Each cloud of rows lies close to a flat space through zero, with a little noise off it, and is much wider in some directions of that space than in others. After each cloud: how many dimensions does that space have?
In the rows, zero is written as 128.

[[174 174 190 120  62 134 149 148 102 142 175  79  73 167]
 [ 87 122  84 135 153  81 130 113 121 126 107 155 153 117]
 [143 167  98 114  76  49 125 108  98 143 168 161  80 122]
 [142 160 127 121  75 102 120 124  95 145 149 111 105 123]
 [118 129  54 109  68 103 106 113  68 143 203 156  36 106]
 [ 94 114 108 138 138 148  76 112 159 108  69 153  87 160]
 [184 146 120 126  75 103 139 106  56 154 214 119  44 136]
 [118  86  98 159 153 188  86 141 169 106 140 167 112  89]
 [149  76  75 141 160 161  88  92 137 124 127 172 128  82]
 [159  90  99 102 121 197 104 127 134 140 156 133 140  59]
 [131 129 166 135  91 150 142 153 124 123 153  99 114 168]
 [ 79 145 129 127 151  95 141 142 146 117  94 133 152 144]
 [145 113 115 121 130 151 112 107 107 132 132 125  70 141]
 [144 134 152 152 143 115 116 108 151 121  83 137 136 155]
 [ 96 174 112 141 118  91 116 122  77 139 115 103  54 149]
 [127 134 152  90 149 127 159 128 132 138  90  93 185 134]
 [ 73 162 159 120 129 114 142 180 184 109  97 131 169 139]]
	9

[[139  70  59 198 164 105 135  81 194 137 112 139 160  80]
 [166 122 104 163 138 109 144 142 141 181 149 136 100  98]
 [134 148 178  99 126 154 135 133 114 148 159 119  96 134]
 [153  99  95 186 166  96 136 116 180 128 119 141 135  99]
 [123  84  43 118 109  85 108 131 117 133  91 121 150 117]
 [116  94 111 156 181 104 131 119 139 125 130 122 120 140]
 [124 171 121 118  81 135 126 150 154  95  95 139 146 101]
 [102  55 128  97 153 101 106 112 107 153 140 110  98 150]
 [162 115 139 151 154 126 143 116 113 149 110 140  97 141]
 [151 187 183 124  97 193 147 119  62 137 145 144 145 168]
 [136 150  85  92 123 116 127 140 142  97  85 106 138 108]
 [136  93  28 139 127  99 131 109 178 128  57 126 129  68]
 [164 155 237 163 198 182 163  96 159 122 193 131 107 139]
 [165 232 196  86  77 198 148 132 109  69  94 138 153 140]
 [104  90  44  84 103  98 110 132 103 149  83 106 116 116]
 [ 93 121 102 122  63  90 104 182  74 156  98 151 103 154]
 [157 155  80  82 115 174 161 107  87 161  57 108  85 112]]
	9

[[147 141 129 121 122 120 116 136 137 152 129 133 127 128]
 [164  76 106  93 129 111 141 126 122 116 149 118 148 162]
 [131 185 152 134 133 122 100 114 130 132 134 153 133 119]
 [124 133 134 140 127 123 126 130 121 141 135 141 129 118]
 [120 201 167 157 133 148  93 123  92 110 135 109 116 144]
 [118 175 151 104 131 135 119 201 167 181 156 104 130 148]
 [126 119 121 117 136 113 128 142 147 140 131 132 133 120]
 [131 130 136 139 133 159 146  87 103 105 117 126 119 115]
 [139 146 136 143 131 104 101 129 118 149 133 148 128 114]
 [166 101 114 106 135 135 128 106 102  88 125  89 126 163]
 [106 159 148 137 125 149 122 186 130 161 142  92 114 145]
 [111 133 141 128 129 139 139 171 132 159 152 112 128 138]
 [126 116 126 126 125 144 142 128 119 114 130 109 125 143]
 [132  49  98 101 123 142 185 121 132 110 133 112 138 143]
 [147  67  95 109 112 115 147 114 133 111 121 133 138 144]
 [138  81 110 129 132 116 139 152 117 153 133 112 123 126]
 [122 157 148 155 140 125 121 109 112 149 133 163 127  87]]
	8

[[ 90 149 157 106 152 113  98 124 132 129 118 138 120 141]
 [ 56 167 155  93 141 109  71 142 138 154  99 153 126 138]
 [ 55 156 134 100  86 113  70 167 166 159 119 167 151 162]
 [138 123 117 134 121 133 139 124 119 133 121 128 135 118]
 [168 110 110 146 117 139 159 121 107 133 128 122 128 111]
 [ 77 156 155 108 161 114  88 126 129 141 103 140 113 133]
 [ 76 155 148 103 127 113  90 139 144 139 118 148 129 148]
 [ 98 133 129 109  93 121  98 154 165 134 146 142 149 151]
 [ 88 150 176  97 193 113 102 110 118 120 115 129  95 133]
 [137 137 156 115 183 122 130 103 135  84 160 115  93 129]
 [103 133 117 120  93 125 116 149 124 160  97 144 147 131]
 [146 117 112 133 106 136 141 136 144 117 151 125 139 132]
 [167 115 130 123 153 132 155 114 144  83 184 110 116 136]
 [213  90  95 162 116 144 185 115 120  96 168 101 131 112]
 [155 115 129 137 155 133 150 112 101 123 120 116 111 106]
 [196  95 104 158 134 142 183 108 100 114 133 108 127 105]
 [120 139 143 113 163 124 119 113 126 120 129 123 110 132]]
	3

[[169 132 126 114 101 160  79 121  31 113 149 117  72 147]
 [160 136  87 165 118 163  65  38  59 132 160 107 147 144]
 [120 120 146 129 124 113 158 112 176 134 108 118 139 133]
 [135 153 129 167 152  84  90  99  97  88 151 159 144 119]
 [131 134 103 150 139 137 114  80 121 141 144 124 153 127]
 [121 132 128 145 137 106 128 122 125 127 127 134 134 130]
 [132 144  37 156 173 159  95  92  20 146 201 156 126 104]
 [128 128 115 128 134 153 124 100 153 137 139 133 157 113]
 [136 142 113 140 142 137  90 108 123 112 152 145 157 109]
 [116 130 163 108 135  86 160 193 139 104 115 154  90 123]
 [126 127 183 133 118  61 184 116 160 117  93 124  93 154]
 [115 117 157 109 118 118 174 143 209 138  97 116 137 126]
 [169 145 167 141 120  75 156  57  91  91 146 146  53 143]
 [ 64 117 111 166 168  59 158 204 116 153  95 130 137 151]
 [ 58 107 111 158 157  78 171 205 155 173  78 112 156 156]
 [ 92 140  56 174 177 134  70 147  79 142 154 149 201 109]
 [161 128 161 112  98 146 124  67 178 111 124 113 136 124]]
	6

[[170  80  86 122 111 107 117 133 140 119 127 106 158 102]
 [121 188 143 153 140 172 156  81 128 129 135 136 117  79]
 [ 83 182 110 156 130 201 232 124  50 227 117  80 168 129]
 [145 105 191  66 140 155  77 100 187 104 107 134 108 112]
 [140 147 104 159  95  88 155  57 112 119 132 158 137  96]
 [141 179  92 147  98  78 107 150 126 112 132 178 125 139]
 [123 137 214 145 172 149  96 140 223  77 151 173  82  76]
 [166 146 128 168 118 123 170 140  88 141 129 138 145 124]
 [156 163 169 172 160 119 189 128 116 104 158 178 114 114]
 [ 83  96  15 152 109  62 142 190 153 136 142 120 159 137]
 [131 146 109 138 137 207 146 126  79 156 114  63 137 128]
 [ 38 157  47 135 155 140 120 185 142 129 148 105 109 155]
 [146 189 101 145  60 117 103 121 127 128  57 162 121 141]
 [ 95  99 137  77 165 151 135  99 179 116 127 111 121 113]
 [157 168 161  60 167 191 124 133  87 151 144 100 132 142]
 [126  94 118 101 135 128 193 124 120 146  87 114 145 158]
 [ 82 141  83 167 127 124 172 146  82 145 120 114 124 171]]
	10

[[122 116 108 134 132 139 158  96 127 121 168 170 156 146]
 [147  89 168 110 114 110 158  64 128 157 116  71  81  84]
 [129 111 111  98 121 127 153 116 142 130 120 147 122 162]
 [127  97 151  92 123 142 163 115 162 174 108 102 103 108]
 [167 139 143 112 116  66 106 104 112 130 149 118  75 169]
 [114 128 149  85 146 209 131 129 141 111  88 138 148 107]
 [102 148 190 116 124 139 132  95 121 123 133 183 114  85]
 [136 127 196  85 160 180  84  87 159 171  86 137 113 105]
 [144  99 139  71 139 185  95  88 141 110  88 130 115  98]
 [156 182 110 137 160 141  82 199 106 102 135  77 128 194]
 [ 89 118 131 132 124 158 150 110 137 121 170 206 144  76]
 [115 108 148 136 152 129 154  67 144 184 171 172 118 124]
 [160  92  86 128 125 128 146  90 120 114 151 103 147 159]
 [141 145 117 116 137 118 101 133  98  90 166 132  72 129]
 [108 147 182 130 133 137 170 107 119 144  88 115 143 126]
 [126 151 204 112 128 141 136  92 139 154 163 168 126 112]
 [ 57 187 136 147 143 128 156 161  96  92 126 215 122 135]]
	10

[[ 95  77 122 170 151  79 122 155 140 176 105 126 121 149]
 [137 134 187 106  94 104 183 144 141  92 150 150 110 156]
 [140 139 142 112  96 178 116  71  99 111 106 148 100 128]
 [114 139 140  92  81 148 138 136 127 109 136 148 143 160]
 [115 165 132  88 126 137 127 108 149 174 124 138 127  85]
 [110 162 144 147 101 150 126  88 130 168 115 173  89 112]
 [120 128 133 169 146 139  92 110 102 132 110  92 156  86]
 [165 167 111  82 141 163 145  73 127 163 146 109 116  55]
 [106 128 135 114 126 110 143 145 154 165 159 134 141 133]
 [115 119 152 139 113  94 163 150 141 135 132 139 119 146]
 [100 106 174 125 111 119 128 122 153 141 151 182 102 190]
 [117 156 137 118 122 147  99 103 150 124 152 131 144 105]
 [121 110 131 134 179 101 119 194 123 139 139 145 146 172]
 [119 112 141 138 152 147  85  85 118 160 120 130 120 119]
 [121  90 108 125 165  92 119 157 142 150 105 126 116 150]
 [176 162  87  99 141 145 145 129 124 103 134 116 118  99]
 [134 108 178  88 125 127 131 151 130  75 180 133 160 183]]
	10

[[120 149 112 122 130 133 139 139 119 134 148 126 114 112]
 [149 129 194 141 143  21 140 128 122 136  75 137 218 204]
 [132  82 148 138 115 127 121 108 135 114  95 126 136 158]
 [120 155 108 114 132 165 122 137 118 135 151 130  80  96]
 [168  83 223 193 105  88 135 143 121 142 115  74 203 197]
 [136  44 103 147  96 228  82  81 169  81 105 117  93 103]
 [144 127 210 136 143  38 141 139 118 149  89 130 231 218]
 [132 145  77 144 112 172 123 103 122  94 126 121  28  71]
 [125 147 139 124 127  84 154 150  78 153 131 124  48 130]
 [100 188  77  95 145 105 162 137 114 130 153 148 110 100]
 [151 145 115 151 122 179 100 130 146 121 153 107 113  85]
 [ 80 110  87  55 167  57 151 131 149 138 117 198 207 151]
 [119  83 151 123 121 122 134 139 119 144 130 122 135 156]
 [141 128 185 130 136  67 127 133  96 148  87 133 111 176]
 [137  84 108 145 107 209  89  99 156  99 121 118  89  97]
 [153 106 154 158 123  97 125 131 135 129 118 113 157 144]
 [102 161  74  89 146 107 147 136 117 135 146 158  91  93]]
	7

[[120 134 150 135 126 146 119 134  93  99 142 125 119 145]
 [123 111 103 119 137  71 132 122 185 189  83 134 127 103]
 [113 144 113 151 143 151 113 123  78 147 156 134 107 137]
 [115 143 128 140 132 160 115 127  76 117 160 127 121 143]
 [162 115 109 101 141 103 149 128 172 150 120 125 140  99]
 [ 95 106 172 120 100 115 114 137 179  90  70 121 130 154]
 [120 117  95 129 135  85 127 112 160 184 106 131 115 106]
 [113 128 168 142 116 167 118 134 100  75 137 131 121 157]
 [113  97 166 115 107 103 129 137 196  99  65 121 138 144]
 [ 89 126 141 147 119 133 101 126 101 127 121 136 114 154]
 [157 113 122 105 132  94 146 129 195 136  96 118 138 107]
 [117 155 150 144 128 186 123 135  40  75 187 131 118 154]
 [133 113 144 113 120 111 141 134 174 110  96 123 143 124]
 [114 145 133 151 127 152 110 129  79 118 151 124 118 143]
 [137 125 123 116 128 111 142 130 161 137 106 134 142 121]
 [112 122 152 134 114 141 118 128 117 104 126 129 124 145]
 [128 135 135 134 122 144 118 127 103 111 139 127 121 139]]
	3
